The same things were measured in two ways. Each way mixes the same 10 hidden numbers, adds some noise and spreads widely along 6 directions of its own, which tell nothing about the thing.
In the rows, zero is written as 128.
Some things both ways: the first way, then the second way.
[152 156 103 160 135 140 104 135 107 126  94 121 127 116 109  91 140 123
 138 142 133 110 107 129 132 125 122 147]
[125 169 108 150 110 127 133 114 113 149 155 106  81  84  98 127 121 155
 117 155  95 134]

[120 117 184  96  95 121 142 108 151  83 177  90 171 128 151 120 170 111
 122 165 146 130 105  97  86 105  97  97]
[117 139  86  41 159 123 152 153 141  95 170 115  99  95 144 111 123 137
 128 136 137 131]

[119 141 152 100 118 108 125  78 128  95 145 120 127 117 125  99 165 110
 166 179 122 101  94 148 138 140 126 153]
[142 210 117 112 132  94 120 149 103 157 153  98  90  47 124 134 139 162
 108 117 143 106]

[145 124 165 115 118 141 122 127 103 131 154 118  86 114 126 119 134 123
 153  95 120 134 134 146 124 133 131 103]
[161 193 129 161  96  57  97 116 102 177 171 129  66  89 125 121 160 152
 110 113  88 115]

[134 106 139 129  81 155 154 157 122 125 174 107 168 168 135 162 107 194
 122 124 142 197 117 148 133  96  71 111]
[123 201 171 109 163 153  86 154 103 156  89  97 125  46 113 124 166 139
  86  48 142  89]

[132 153 149 144 103 127 102 144 144 115 120 120 160 127 151  95 173 110
 119 135 205 112  99 116 145 166 116 136]
[100 191 110 103 119 173 160 108 104 129 119 122 130  99 117 120 122 139
 110 142 124 131]

[143 150  98 155 133 142  97 154  76 139  98 133  85 117 139 120 125 154
 123 112 139 118 148 129 149 129  91 151]
[150 157 127 110  83  51 113 113 132 147 196 137  85  86 136  62 172 158
 102  57  82 114]

[133 123 138 135 129 121 111  99 127  78 120 124 129  82 112 112 130 101
 118 129 105 125 144 115 133 134 115 130]
[116 133 109 156 115  86  88  94 164 132  66 144  81 147 131 144 112 120
 141 167  90 124]

[147 118 135 140 102 148 122 124 100 136 139 117 140 136 100 137  89 167
 125 137 134 164 132 173 151 148 108 127]
[133 145 130 157  93 138 150 109 119 117  52 167 137 167 110  82 109 107
 153 135 147 170]

[155 152 134 130 131 102 145  92 128  97 134 112 132  98 110 105 146 107
 149 141 101 139 117 146 131 106 130 133]
[123 113 125  99 132 152 157 124 123 105 129 140 119 135 116  90 142 132
 126 118  93 147]

[122  92  97 129 129 137 163 111 171  86 101 130 159 139  96 129 107 136
 148 180 116 199  93 146 148 109 107 151]
[ 87 128  93 136 133 252 144 141 110  92  49 157 122 139  91 109 100  94
 137 115 174 171]

[126 112 159 125 130 133 140 121 103 108 148 139 116 146 125 129 126 126
 157 141 127 144 121 147 110 127 110 112]
[158 171 122 133 103 109 135 145 122 145 145 149  99  99 140 116 139 125
 135  96 124 130]

[117 149 113 169 107 140  73 165 150  92  84 122 156 112 136 105 149 114
  93  98 175 115 115  83 153 170 115 148]
[ 87 135 147 100 147 194 116 116 143 113  88 126 164  72 105 114 102 136
 130  93 160 124]

[159 119 119 102 118 140 153 127 134  90 150  80 173 154 112 128 113 109
 147 157  81 169 136 161 101  65 120 114]
[123 114  76  93 113 133 149 158 157 110 175 141  82  89 114 105 112 134
 159 170 115 176]

[ 82 118 145 204 151 158  99 120 110 111  86 201 100 122 115  91 166 141
 149 158 187  84  43  68 122 178  86 145]
[186 134 109 166 107  94 131 146 134 160 111 132 100 172 155 118 112 116
 147 117 142 126]

[184 165 135 105 109 107 108 109 146  87 132  76 165 131 126 117 152  68
  92 117 136 123 152 156 150 145 141  74]
[126 122 132 107 108 118 169  88 103 118  92 168 141 158 156 120 141 151
 154 125 104 157]

[132 127 143 135 112 144 130 102 108  94 126 119 122 111  99 122 123 135
 138 138 104 146 117 130 113 115 126 127]
[ 97 141 121  83 137 132 118 119 169 104 138 119 110  67 104 105 106 127
 135 135 124 139]

[171 111 154 103 105 157 143 125  87 148 169  98 114 156 106 144 116 152
 137 130 115 158 133 185 126 111 103  76]
[120 115 104 156 125 150 194 125 107 107 109 137 150 127  92 141  75 139
 184 196 203 179]

[105 135  96 154 132  88 145 156 160  93 138 107 226 146 151 124 107 156
 119 172 136 163 109 116 126 104  65 180]
[156 131 141 103 129 165 141 183 145 119 139 138 114  79 121  85 142 110
 134  44 123 137]

[139 142 164 115 123 108 121  55 136  83 134 137 116 101 110  98 164  80
 150 152 128 108 107 153 154 164 146 117]
[125  86 135 125 130 123 153 129 139 106  58 156 160 166 135 115 122 113
 176 130 170 167]

[145 122 139 143 112 120 147 101 110 134 161 127 182 133 167 129 112 166
  94 201 188 153 152 136 129 109  51 126]
[125 174 127 123 123 135 162 117  99 109 134 168 123 134 129 126 151 108
 120 115 125 116]

[171 141 117 100 108 118 183  94 141  97 128  98 131 135 108 143 131 141
 132 153 114 204 113 168 141  87 121 103]
[101 150 134  92 145 176 155 109  87 116 142 115 122  95 117 110 150 149
 103  73 124 126]

[128 138 122 155 108 182  69 129 123  91  95 131 130 136 106 111 133 100
 116 102 135 106 118 101 129 153 148 105]
[101  96 141 111 141 113  92 126 184 122  85 128 141  87 124 142  99 125
 182 147 168 155]

[177 149  67 142 125 212  84 140  75 100  62 113 135 169 112 121  68  90
 112 144 110 132 213 143  88  84 161  96]
[110 111 160 137 182 207 115 143 109 119  98 149 155 141 111 145 158  95
 120  91 150 105]

[ 83 143 100 148 113  86  93 143 213 101 130 131 156  70 189 100 150 143
 120  95 163 131  99  71 203 154  88 209]
[153 157 142 123 105  95  81 125 117 158 177 157 109  89 128  86 147 149
 118  86 111 113]

[123 113 146 128 101 134 132 103 150  98 152 105 171 116 114 119 130 135
 123 161 124 147  95 118 124 118 101 129]
[142 129 111 112 132 102 109 151 138 125 128 126  92 102 114  98 121 137
 137 124 138 140]

[129 147 163  91 103 102 108 110 159  72 144  98 148  94 143  98 143  71
 153 121 120 125 152 147 137 149 166 153]
[143 143 130 145 134 144 124 145 121 140 103 139 135 136 116 117 124 117
 132 138 143 127]

[168 165 129 106  92 123 107  79 143  89 135 100 140 106 104 107 134  91
 146 114  97 138 135 183 180 138 174 132]
[112 136 137 103 102 102 127 101 146 130 110 156 144 110 121 100 121 146
 162 182 113 170]

[149 150 121 112 120 120 107 122 124 113 127  96 122 109 137 114 120 113
 123 119 116 127 158 137 131 128 136 127]
[ 89 123 148 128 143 119 112 109 147 115  83 114 101 100 105 130 155 111
 134  98 120 143]

Other things, the second way, with their names:
(554): [147 128  91 128  88 145 156 105 102 122 199 207 119 162 144 106 117 131
 143 138 106 137]
(146): [153 116 129 113 100 137 167 145 121 123 120 174 162 121 147  88 132 149
 147  75 145 137]
(470): [ 73 132  83  29 100 166 195  69 154  58 147 168 129  99 147 103  76 143
 163 143 108 177]
(438): [153 129 137 136 118 139 159 123 122 137 125 137 147 145 124  91 117 141
 126 126 104 120]
(369): [167 119 163 164 121  77  90 145 128 151 128 170 135 132 126 108 154 114
 156 101 159 129]
(100): [131 173 147 109 103  89 104 108 108 135 157 153  81  54 128 110 173 161
 114  54  74 124]
(489): [119 143 126 115 127 108 129 102 140 137 154 102  99  82 135 135 120 152
 129 102 111 118]
(298): [109 157 130  87 139 117 144  77 129 125 128 118 137 113 146 143 100 156
 138 159 114 120]
(313): [ 90 120 141  91 154 148 127 126 152 100  95 110 102  72 107 125 147 127
 134  93 102 146]
(256): [161  85 130 140 131 112 125 152 141 135 162 138 143 125 114 100  99 136
 171 141 171 146]
(214): [117 152 128 119 134 160 141 111 112 106 160 134 113  98  84  92 109 134
 114 135 113 129]
(115): [132 150 133 131 118 108 154 107 118 112 131 137  86 126 122 116 146 111
 139 102 103 152]
(417): [162 165 152 102 151 117 130 159 115 142 166 123 120  80 139 118 158 139
 109  62 121  87]
(149): [115 138 135 144 128 115  81 110 136 138 112 137  87 112 115 127 142 122
 127 114 110 130]
(389): [104 152 115 137 125 130 129  99 126 117  90 147 128 128 108 141  85 124
 163 198 165 158]
(164): [129 178  86 100  81  91 155 118 119 115 127 157  75 116 156  98 140 124
 140  86 135 165]
(416): [ 96 202 135  86 101  87 119  65 151 109  79 125  86  91 125  89 120 126
 118 116  79 149]
(189): [130 122 130 119 162 131 129 126 115 110 125 129 115 143 109 114 123 127
 127 142 124 124]
(3): [121 108 116 120 132 131 174 116 128 102 142 145 125 144 119 126 120 123
 159 167 124 160]
(158): [108 115 161 140 151 160 142 125 104 120  79 123 138 153  94 112 162  99
 139 122 147 168]
(546): [106 119 123 126 100 161 152 104 153 119 108 145 135 119 108 105 107 122
 158 154 108 176]
(364): [132 108  99 155 117 164 183 109  99 121 128 166 143 205 126 125 113 121
 147 184 127 146]
(487): [108 120 128 109 137 151 143 109 123 120  93 120 141 130 129 111 125 143
 130 106 142 136]
(444): [123 175 116 122 139 117 117  97  94 149  88 139 127 159 152 156 125 143
 121 179 130 110]
(355): [ 80 182 137  80 131 143 125  79 129 106  59 147 110 123 144 130 155 113
 109 107  78 125]
(412): [219 122 116 164  96 103 169 145 113 159 204 162 118 147 147 117  91 161
 165 151  97 128]
(326): [124  89 117 110 115 132 173  94 162 102 166 169 175 121 150 146  61 148
 191 161 150 131]
(280): [152 119 171 138 135 121 149 122 158 142 136 109 154 107 133 126 122 124
 146  83 123 109]
(553): [129  92 113 113 123 111 123 143 154 119 105 146 137 131 139 102 122 130
 154 109 165 137]
(314): [148 114 132 135 104 141 159 131 127 119 156 184 168 139 134  85 123 123
 143  75 159 118]
(253): [ 91  91 123 112 123 160 133 101 161 104 106 176 157 151 128 128 108 108
 168 175 127 156]
(506): [136 112  79 161 104 138 149 127 120 115 156 166 106 163 104  98 100 119
 145 167 147 148]
(379): [127 136 134 131 118 134 137 118 164 112  88 143 135 124 126 110  96  99
 153 105 149 136]
(336): [127 117 121 136 143 122 130 131 118 116 139 142 112 117 128 144 128 126
 143  98 167 120]
(45): [153 119 162 150 173 175 148 161  90 147 131 100 147 117 105 139 144 135
 130  96 156 118]
(312): [131  94 135 125 159 151 103 133 109 121 130 147 152 142 105  93 114 141
 130 127 166 118]
(95): [153 152 141 172 138 156 140 145  85 141 142 153 140 114 109 135 117 129
 135 105 182 108]
(70): [148 219 135 139 117 123  98 144 124 156 105 123 104  79 106 109 113 118
 114 124 139 121]
(569): [112 145 134 120 131 160 138 132 125 125  78 124 120 113 115 116 140 122
 128 110 122 146]
(346): [117 114 134 137 169 143 133 121 103 119 106 144 125 157 132 171 146 117
 143 140 141 119]
(562): [ 59 166 148 139 124 165 133  69 130  98  88 144 105  71 100 159 141 110
 126  89 107 129]
(481): [139 128 136 143 123 109 103 114 147 145 122 119 114 127 116 104 115 131
 133 127 115 127]
(288): [156  98  83 122 119 121 123 178 130 130 135 126  84 122 114  71 136 155
 123 115 118 148]
(318): [127 156 130 102 140 163 167 157 138 140 112  83 153  77 131 123 113 136
 130  89 173 120]
(83): [ 93  90  90 116  96 128 169  96 167  81  91 182 139 160 132 120  87 104
 196 182 161 193]
(460): [145 135 165 118 133 153 105 151 113 124 104 195 155 119 120  91 158 119
 128  85 127 121]
(50): [107 135 126 112 106 137 159  83 127 126  42 132 129 177 132  97 136 135
 128 170  63 166]

Some of these things the first way, each followed by its name:
[141 113 130 121  93 162 125  92 122 114 137 116 130 129 100 137 103 153
 124 146 116 162 121 149 147 126 122 111]
(389)
[124 139  72 149 154 112 119 107 159  88  76 155 122  98 146 103 131 112
 130 155 138 136 131 103 165 119 102 172]
(554)
[140 136 138 147 123 142 133 149 122 131 150 124 122 139 136 116 144 139
 148 103 137 140  97 119 118 105 107 107]
(45)
[138 123  99 153  98 188 109 114 120 121 115 145 130 153 126 134 131 164
 109 145 158 140 102 113 158 115  85 109]
(444)
[148 125 147 124 125 128 126 129  91  97 119 139  95 116 141 136 121 115
 129 114 138 153 187 154 134 134 113 122]
(314)
[136 133 102  87 126 117 122 108 137  87 116  98 126 121 147 129 114 107
 113 153 107 140 170 128 128 110 117 130]
(336)
[125 132 182 103 121 100 117 162 142 110 175 102 114 116 156 112 162  98
 158  67 127 125 123 133 127 148 126 118]
(569)
[121 142 168 133 114 106 122  81  98 112 138 125  89  89  87 118 132 153
 142 134 111 125  93 141 141 172 129 135]
(416)
[136 133 112 156 129 154 117 169  92 122 108 127  93 139 127 140 133 161
 111  96 136 142 119 100 116 114  82 104]
(489)
[131 135 142 122  97 129 124  97 166  82 130 113 151  97 118 111 140 109
 133 131 127 152 113 124 145 131 145 138]
(256)
[121 144 124 177 110 159  89 141 121 115  94 138 120 100 114 106 135 141
 119 106 152 124 101  92 139 150 122 144]
(481)
[144 129 170  74  90 115 169 159 107  89 168  88 122 170 136 164 142 140
 156 109 121 193 139 186 115 107 114 110]
(318)
[141 123 115 113 126 125 130 100 130 102 124 125 121 124 129 132 118 125
 127 145 122 150 144 150 159 128 105 130]
(83)
[150 144 106 118 114  87 119 160 149  93 143  88 200 144 168 136 133 119
  89 127 147 151 167 151 174 127  71 142]
(146)
[110 121 149 155  94 173  98 130 101 119 124 126 163 147 101 115 100 155
 132 160 153 127 104 132 115 158 125 143]
(70)
[128 165  58 111 113 118  86  82 150  88  94 113 153 107 143 105  82 116
 130 163 102 128 178 155 188 132 149 198]
(369)
[127 118 156 153 157 150 112  67 103  99  81 181  53  69  95  69 161  76
 177 161 131  87 103 117 122 157 151 142]
(506)
[149 131 138 130 134 141 109  72 104  81 129 144 118 106  99 106 113  77
 163 134  79 119 163 167 137 123 154 130]
(460)
[171 178 163 137  98 112 136  95 110  65 104  93 172 117 101 116 133  88
 104 147 148 155 151 153 102 144 170  99]
(280)
[184 162 157  80  84 161 103 115  85  70 118  63 101 138  87 141 127  72
 111  88  86 138 181 164  92 127 197  48]
(298)
[132 114 183 151  96 136 139  91 146 116 171 118 165  89 127 110 148 143
 106 148 159 140  88  90 110 121  91  98]
(189)
[153 141 101 169 148 113 130 103 109 129  97 143 136 115 134 117 113 151
  98 176 167 143 141 128 146 134  76 131]
(562)
[140 175  99  97 104 102 109 118 169 129 143  87 144 107 157 102 113 131
 147 119 123 138 137 156 172 131 155 168]
(158)
